All groups share one centre, and each spreads out both ways along 9 directions, with some noise.
In the rows, 128 means zero.
Known rows, each followed by its group:
[141 118 135 101 144 101 125 136 149 131 130 149 125 123 133 149 123]
S
[ 97  85 157 137 158  96  45 148 107 137 109 100 138 122 107 191 155]
T
[134 153 138 114 125 100 124 147 139 120 117 150 120 123 157 120 129]
T
[131 175 117 116 128 109 162 143  99 146 132 135 104 137 174 119 114]
J
[126 134 113 143 114 149 114 129  94 109  99 113 144 124 117 105 129]
J
[141 153 141 133 151 124 145 121 152 135 129 147 140 118 130 102 125]
X
[121 102 131 106 128 150 124 127 162 104  93 173 133 139 135  94 161]
Z
[195 160 103  96 141 120 169 115 171 102 119 176 156  88 107  95  92]
X
[141 158 134 122 133 117 139 113 149 158 135 127 116 152 126 107 117]
X
[126 153 146 135 138 105 110 136 132 105 136 156 136  90 173 170 119]
S
[ 96 163 109 155 108 114 139 149  56 143 137  88 115 108 152 156 136]
Z
[124 172  94 107  83 120 157 127  99 126 121 113 109 115 129 132 138]
X
[146  72 129  96 126 126  95 143 167 102 115 173 126 145 150 134 115]
S
[137 143 130 134 138 136 156 156 118 113 106 140 145 122 134  61 131]
S
[ 99  80 142 125 128 126 150 144 128 150 150 118 113 125 147 144 155]
Z
[146 139 124 145 136 130 117 162  98 113 107 135 142 139 168  85  94]
B
[134 132 124 118 123 129 117 114 150 123 123 147 125 132 130 132 131]
Z
[117 139 138 130 158 113 111 145 145 124 116 172 132 122 160 136 140]
S
[154 121 142 133 158  98  87 172  94 130 114 115 137 157 149 110  77]
T
[125 149 106  90 117  90 114 113 103 153 127 113  94 136 125 195 127]
Z
[119 162 121 142 107 134 126 143  97  99 130 121 121 132 144 122 121]
B
[148 138 122 136 136 132 146 124 107 126 131 114 142 118 118 116 100]
T
[134 166 166 152 175  99 100 126 163 119 143 172 148  98 172 155 105]
S
[125 145 153 134 121 118 111 115 137 109 164 110 118 131 103 169 116]
B
[ 98 100 142 160 145 150  99  98 131 124 148 131 140 109 144 189 137]
T
[126 173 134 146 143 109  97 109 126 148 145 128 118 149 147 163 102]
B
[141 136 144 134 157 112 111 130 137 135 130 137 138 129 135 132 109]
S
[129 135 116 127 109 145 140 163 132 103 115 174 116 157 197  73 119]
J
[121 126  94 124 136 141 104 130 119 136 100 152 125 156 140 125 133]
X
[107 117 156 123 134  98  77 162 137 118 111 152 121 135 171 145 149]
T
[102 138 143 168 141 136 134 135 122 133 135 124 142 107 141 119 148]
Z
[142 153  88 145  75 156 110 134  99  66  88 115 160  92  89  97 134]
T
[100 119 135 139 171 124 117 124 110 181 108 102 129 152  91 122 164]
J
[ 95 113 146 136 143 145 124 100 108 142 121 123 123 131 154 152 146]
J
[144 124 138  95 114 108 144 110 163 142 151 130 105 130 129 151 120]
X
[137 108 131 116 114 153 160  91  80 111 102  77 149  94  79 121 132]
J
[133 144 129 158  97 128 183 148 118 125 179 113 123  94 173 115 103]
Z
[104 120 144 180 161 164  86 110 161 122  91 152 179 108 110  95 173]
B
[117 149 122 127 136 126 155 129 124 147 110 138 130 116 132 107 155]
B
[155 167 112 135 138 129 124 132 127 125 118 151 136 144 147  94  92]
X
[155 133  99 123 172 121 111 115 130 113  91 147 179  78  63 145 125]
X
[140 178 107 140 105 127 133 134  99 102 110 118 142  98 120 113 119]
T
[122 142 133 121 120 135 140 100 177 140 136 152 116 136 134 120 148]
X
[143 173  98 109 115 126 134 107 150 159 136 161  90 188 172 114  98]
S
[156 173  77  93 126 126 186 126 130 112 104 172 135  89 122 104 127]
X
[100 152 150 162 154 134  88 102 148 146 140 131 127 150 120 151 143]
B
[136 119 102 103 105 132 137 135 129 127 109 126 122 135  96 108 143]
J
[113 102 128 127 124 162 156  97 158 125 142 148 128 116 137 137 145]
T
[117 139 125 123 112 124 122 129 132 112 113 132 133 101 117 137 154]
T
[117 146  88 103 114 110  84 115  91 157 103 110  99 164 114 174 129]
Z
[ 97 169 114 127 125 119 151 118 108 155 120 122 112 113 121 142 170]
S
[126 116 129 141 129 153 152 122 121 116 136 133 139 110 141 119 123]
T
[123 100 151 148 137 145 112 147 145 103 127 152 144 126 165 108 125]
Z
[ 98 127 146 128 152 121 157 132  90 152 121 107 126 113 134 132 156]
J
[ 99 130 105 103 113 130 157 140 121 107 122 179 111  98 195 161 155]
X
[146 114 103  85 179  79 151 121 130 220  87 149 130 107 154 137 139]
B
[124 139  92 111 109 112 109 112 114 143 106 136 122 101 146 177 138]
B
[147 129  67  90  89 118 115 131 104 144  98 140 105 145 166 143 107]
B
[119 161 101 116 114 132  82  92 146 128 107 156 113 150 134 163 139]
Z
[106  81 119 120  66 156 145 122  92 106 128  78 121 103 106 146 157]
S
[105 180  92 123  87 151 176 103  71 126 102 106 115 110 129 113 156]
J
[ 93 109 155 134 161 134 144 108 139 153 118 119 140 106  90 129 189]
J
[101 129 128 152 124 162 102  64  90 124 101  81 153  97  77 166 157]
J
[128 152 135 136 141 117 114 119 138 133 135 141 130 124 148 143 116]
B
[135 142 129 138 108 128 141 117  94 136 141  87 124 125 128 129 104]
S
[123 132 140  83 165  87 145 116 195 153 126 180 121 101 110 162 172]
S
[122 130 145 136 184 110 182 155  77 167 124  89 141 114 101  89 139]
T
[109  82 156 110 112 125 136 123 158 129 138 125 115 121 126 147 163]
X
[142 153 112  98 109 106 126 142  94  88 101 131 130  96 131 147 117]
Z
[124  67 130 122 127 134 101  99 169 156 140 108 128 137  71 161 152]
Z
[147 100 178 122 201  79 130 161 143 164 143 128 139 136 127 121 106]
J
[ 84 122 156 145 136 135 129 137 109 123 137  98 124 131  92 133 172]
B

New rows, each followed by its group:
[ 99  79 133 122 148 137 129 153 114 137 102 130 130 137 125 113 169]
X
[152 110 119 121  96 108   4 131 147  93 105 138 132 156 130 180  95]
T
[131 132 129 132 111 131 108 159 130  97 105 158 133 138 172  95 123]
T
[ 98 136 107  92 103 127 169 135 129 144 106 139  98 132 126 110 190]
T
[129 149 146 167 146 108  66 175 189 100 143 200 143 129 190 128 115]
J
[ 88 212 131 174 122 154 118 101 126 129 144 118 111 168 106 114 155]
B
[158 146 124  91 119 110 121 108 196 144 123 162 112 157 120 110 125]
T
[107 125 135 151 134 130 109 127  97 121 145 128 124 115 183 184 111]
T
[122 113 117 137 110 157 116 123 135 102 117 144 136 129 142 119 134]
T
[150 186 111 121 110 110 166 156  90 114 115 122 129 111 143  88 107]
T
[127 140 133 127 160 126 154 103  82 171 111  78 130 133  90 111 132]
J
[151 180 121  99 120 108 166 144 112  95 104 153 130 102 152  96 114]
Z
[133 154 146 113 109  76  93 145 132  93 113 124 140  68 113 172 145]
T
[113 165 153 136 126 125 127  87 167 126 162 122 120 118  85 166 151]
B
[ 96 128 125 139 102 110 131 144  73 120 142  90 123  77 140 194 149]
Z
[119 194  96 133 109 103 116 141 136 137 134 158 107 129 160 143 133]
J
[141 148 136 111 143  98 159 137 138 142 137 130 125 108 120 125 128]
J
[105 163 130 148 134 134 146 113 122 145 125 122 130 117 124 116 158]
S
[126 118 123 136 141 140 137 123 112 139 130 118 133 131 125 124 123]
T
[119 147 146 167 171 152 175 137 108 130 120 121 164  97 114  63 147]
T
[146 150 163 157 154 128 126  84 155 164 163 110 133 144 128 127  90]
S
[103 163 139 152 140 102 119 152  68 168 131  85 106 161 155 125 121]
X
[117 159 106 105 119 103 138 156 107 119 112 153 113 112 161 146 141]
S
[120 125 109 112 100 122 107 100 146 148 146 131  98 143 139 188 129]
Z
[137 118 123 118 136 123 131 119 153 136 109 155 142 106 141 125 137]
B
[152 157 133 143 143 114  96 112 139 153 134 116 128 162 119 120  92]
X
[109 145 127 162 131 170 125  87 170 120 136 168 138 127 154 127 143]
T
[134 182 144 119 105  94  86 134 176  96 117 177 125 109 169 144 135]
T
[122 103 140 128 155 114  92 173 121 103 104 159 143 123 160 132 128]
S
[112 117 126 127 111 136 129 156  96 107 121 119 116 141 144 118 135]
B
[146 157 151 120 150  96 159 157 129 127 120 133 139 105 129  87 125]
T
[101 142  99 153 128 170 158  96 108 144 130 123 129 129 125 122 147]
T
[107 166 109 126 109 125 137 133 115 127  90 117 131 104  88 104 183]
T
[124 138 157 126 157 107 137 141 153 121 138 170 132 104 177 139 127]
S
[144 111 164 142 157 130  92 124 198 121 143 182 139 147 170 124 105]
J
[104 127 135 142 163 125  82 136 103 137  95 130 136 151 134 131 142]
Z
[142 149 155 151 152 106 107 148 114 112 131 129 151 104 151 134  97]
T
[102  79 153 139 180 139 109 180 143 116  91 178 148 145 162  77 164]
S
[156 131 108 135  98 145  80 109 164  93 114 164 143 126 153 132 100]
B
[ 98 136  93 103  49 149 159  79 121 142 146 105  79 128 134 175 163]
S
[118 113 162 129 130 124 126 135 136 100 149 120 128 113 119 147 135]
B
[137 144 109  94 123 108 136 129 135 158 108 128 107 157 106 106 140]
T
[ 83 170  94 139 134 120 114 159  71 141  94 137 113 139 160 132 165]
S
[ 61 100 143 107 120 135 154 113 149 197 135 122  73 180 136 126 213]
X
[129 157 124 139 129 129 110 130 134 128 114 144 129 145 144 105 125]
T
[163 147 128 103 157  82 151 133  87 170 129  80 126 130  87 128  91]
J
[145 160 146 111 141  88  92 124 171 144 135 163 109 157 169 145 103]
T
[141 135 134 120 126 122 135 132 179 118 136 170 128 122 146 114 129]
J
[101  72 102 126 143 158 135 156 108 151  57 131 143 144 107  53 191]
B
[165 155 132 142  97 125  72 101 156 112 144 121 129 151 135 143  74]
X
[113 103 159 168 178 141  95 113 142 139 143 138 147 132 149 151 118]
T
[131 128 119 129  95 117  95 162  86  78  84  96 159  77  77 126 150]
T
[115  95 137 104 115 133 140 112 167 121 153 165 108 119 174 171 136]
T
[147 125 131 146 158 110  82 160 106 136 113 113 146 152 112 113  97]
J
[144 212 140 125 158  56  84 145 116 166 110 117 120 143 124 133 114]
T
[125 156 113 119 138  84 130 177 128 150 128 139 112 133 128 124 142]
J
[ 96 105 117 139 107 160  82  89 161 120 132 156 121 137 150 181 154]
T
[140 133 135 127 129 122 137 145 123 111 125 142 136 110 159 115 115]
B
[154 189 109 127 118 112 135 125 152 129 132 150 126 126 129 112 108]
J
[129  99 175 131 148 115 108 153 163  99 125 164 144 111 166 122 131]
T
[119 151 150 143 126 114 123 150  92 104 150 112 120 123 151 152 108]
B
[134 140 145 138 159 120 122 142 118 122 107 129 150 116 121 104 128]
Z
[108 128 114 155 103 168 120 140 132 103 115 155 132 143 169  88 141]
Z
[ 91 167 137 149 143  96  80 134 100 145 107 108 131 110 115 168 167]
T
[139 143 143 130 120 116 124 153 102 107 149 116 114 148 152 130  86]
B
[141 115 130 131 146 110  82 146 151 140 128 145 126 161 135 129 110]
J
[115  73 139 121 128 138 107 118 142 123 114 110 144 114  77 145 165]
S
[127  88 138 138 148 141 125 137 116 129 138 133 130 144 162 128 103]
T
[137  95 144 105 132 109 115 146 136 123 127 135 123 130 139 142 121]
T
[158  97 105 102  93 129  70 150 132 101 101 136 122 173 134 114  93]
T
[146 134 136 153 144 148 128 141 131 110 114 142 154 133 136  70 111]
T
[131  94 140 103 166 110 131 109 161 180 119 118 132 134  71 132 158]
B
[103 118 150 126 154  91 108 165  84 144 116 107 123 121 142 157 145]
T
[130 141 116 133 155 118 121 128 132 164 102 156 134 132 168 113 129]
B
[105 135 101 115 125 119 128 123 101 142  94  98 135 100  48 143 185]
S
[151 121 117 155 120 148 139 153 119 133 134 111 138 155 135  65  95]
Z
[133 129 145 146 124 138 103 121 155  95 134 147 145 116 139 133 118]
B
[150 107 130  85 129  96 159 148 131 136 135 124 115 123 119 127 118]
J
[115 142 130 147 117 141 120 115 150 118 135 149 128 118 156 140 138]
Z
[165 111  87  76  52 137 125 105 170  84 111 134 129 105  70 134 134]
T
[110 126 105 118  95 131 101 122 107 122 125 133 102 143 169 172 129]
J
[155  86 147 104 152 116 150 162 124 132 128 127 131 143 138  91 100]
T
[112  85 140 110 144 110 107 147 115 145 121 118 118 142 134 156 139]
T
[119 115 146 141 137 165 127  90 137 119 116 135 140 130 144 118 132]
J
[ 94 158 152 162 116 153 124 122 139  93 148 133 125 129 127 125 154]
B
[ 96 192 150 191 169 135 103 104 121 142 124 138 149 113 154 130 143]
J
[130 150 150 147 119 123 133 136 120 126 130 100 135 121 120 102 129]
X
[107 145 132 145 163 101 115 170  89 155 122 121 123 143 152 125 132]
J
[100  95 152 170 138 148  99 108 172 146 160 137 132 135 149 156 143]
Z
[129 192  94 123 101 107 112 128  84 130 128 128  98 139 179 169  95]
Z
[105 127 165 155 144 110 107 137 101 151 133  79 133 125 112 139 143]
X
[111 163 124 104 138 101 145 129 162 132 126 182 112 106 161 150 159]
S
[136 152 131 111 115 114 124 147 159 113  85 147 137 122 100  69 166]
T
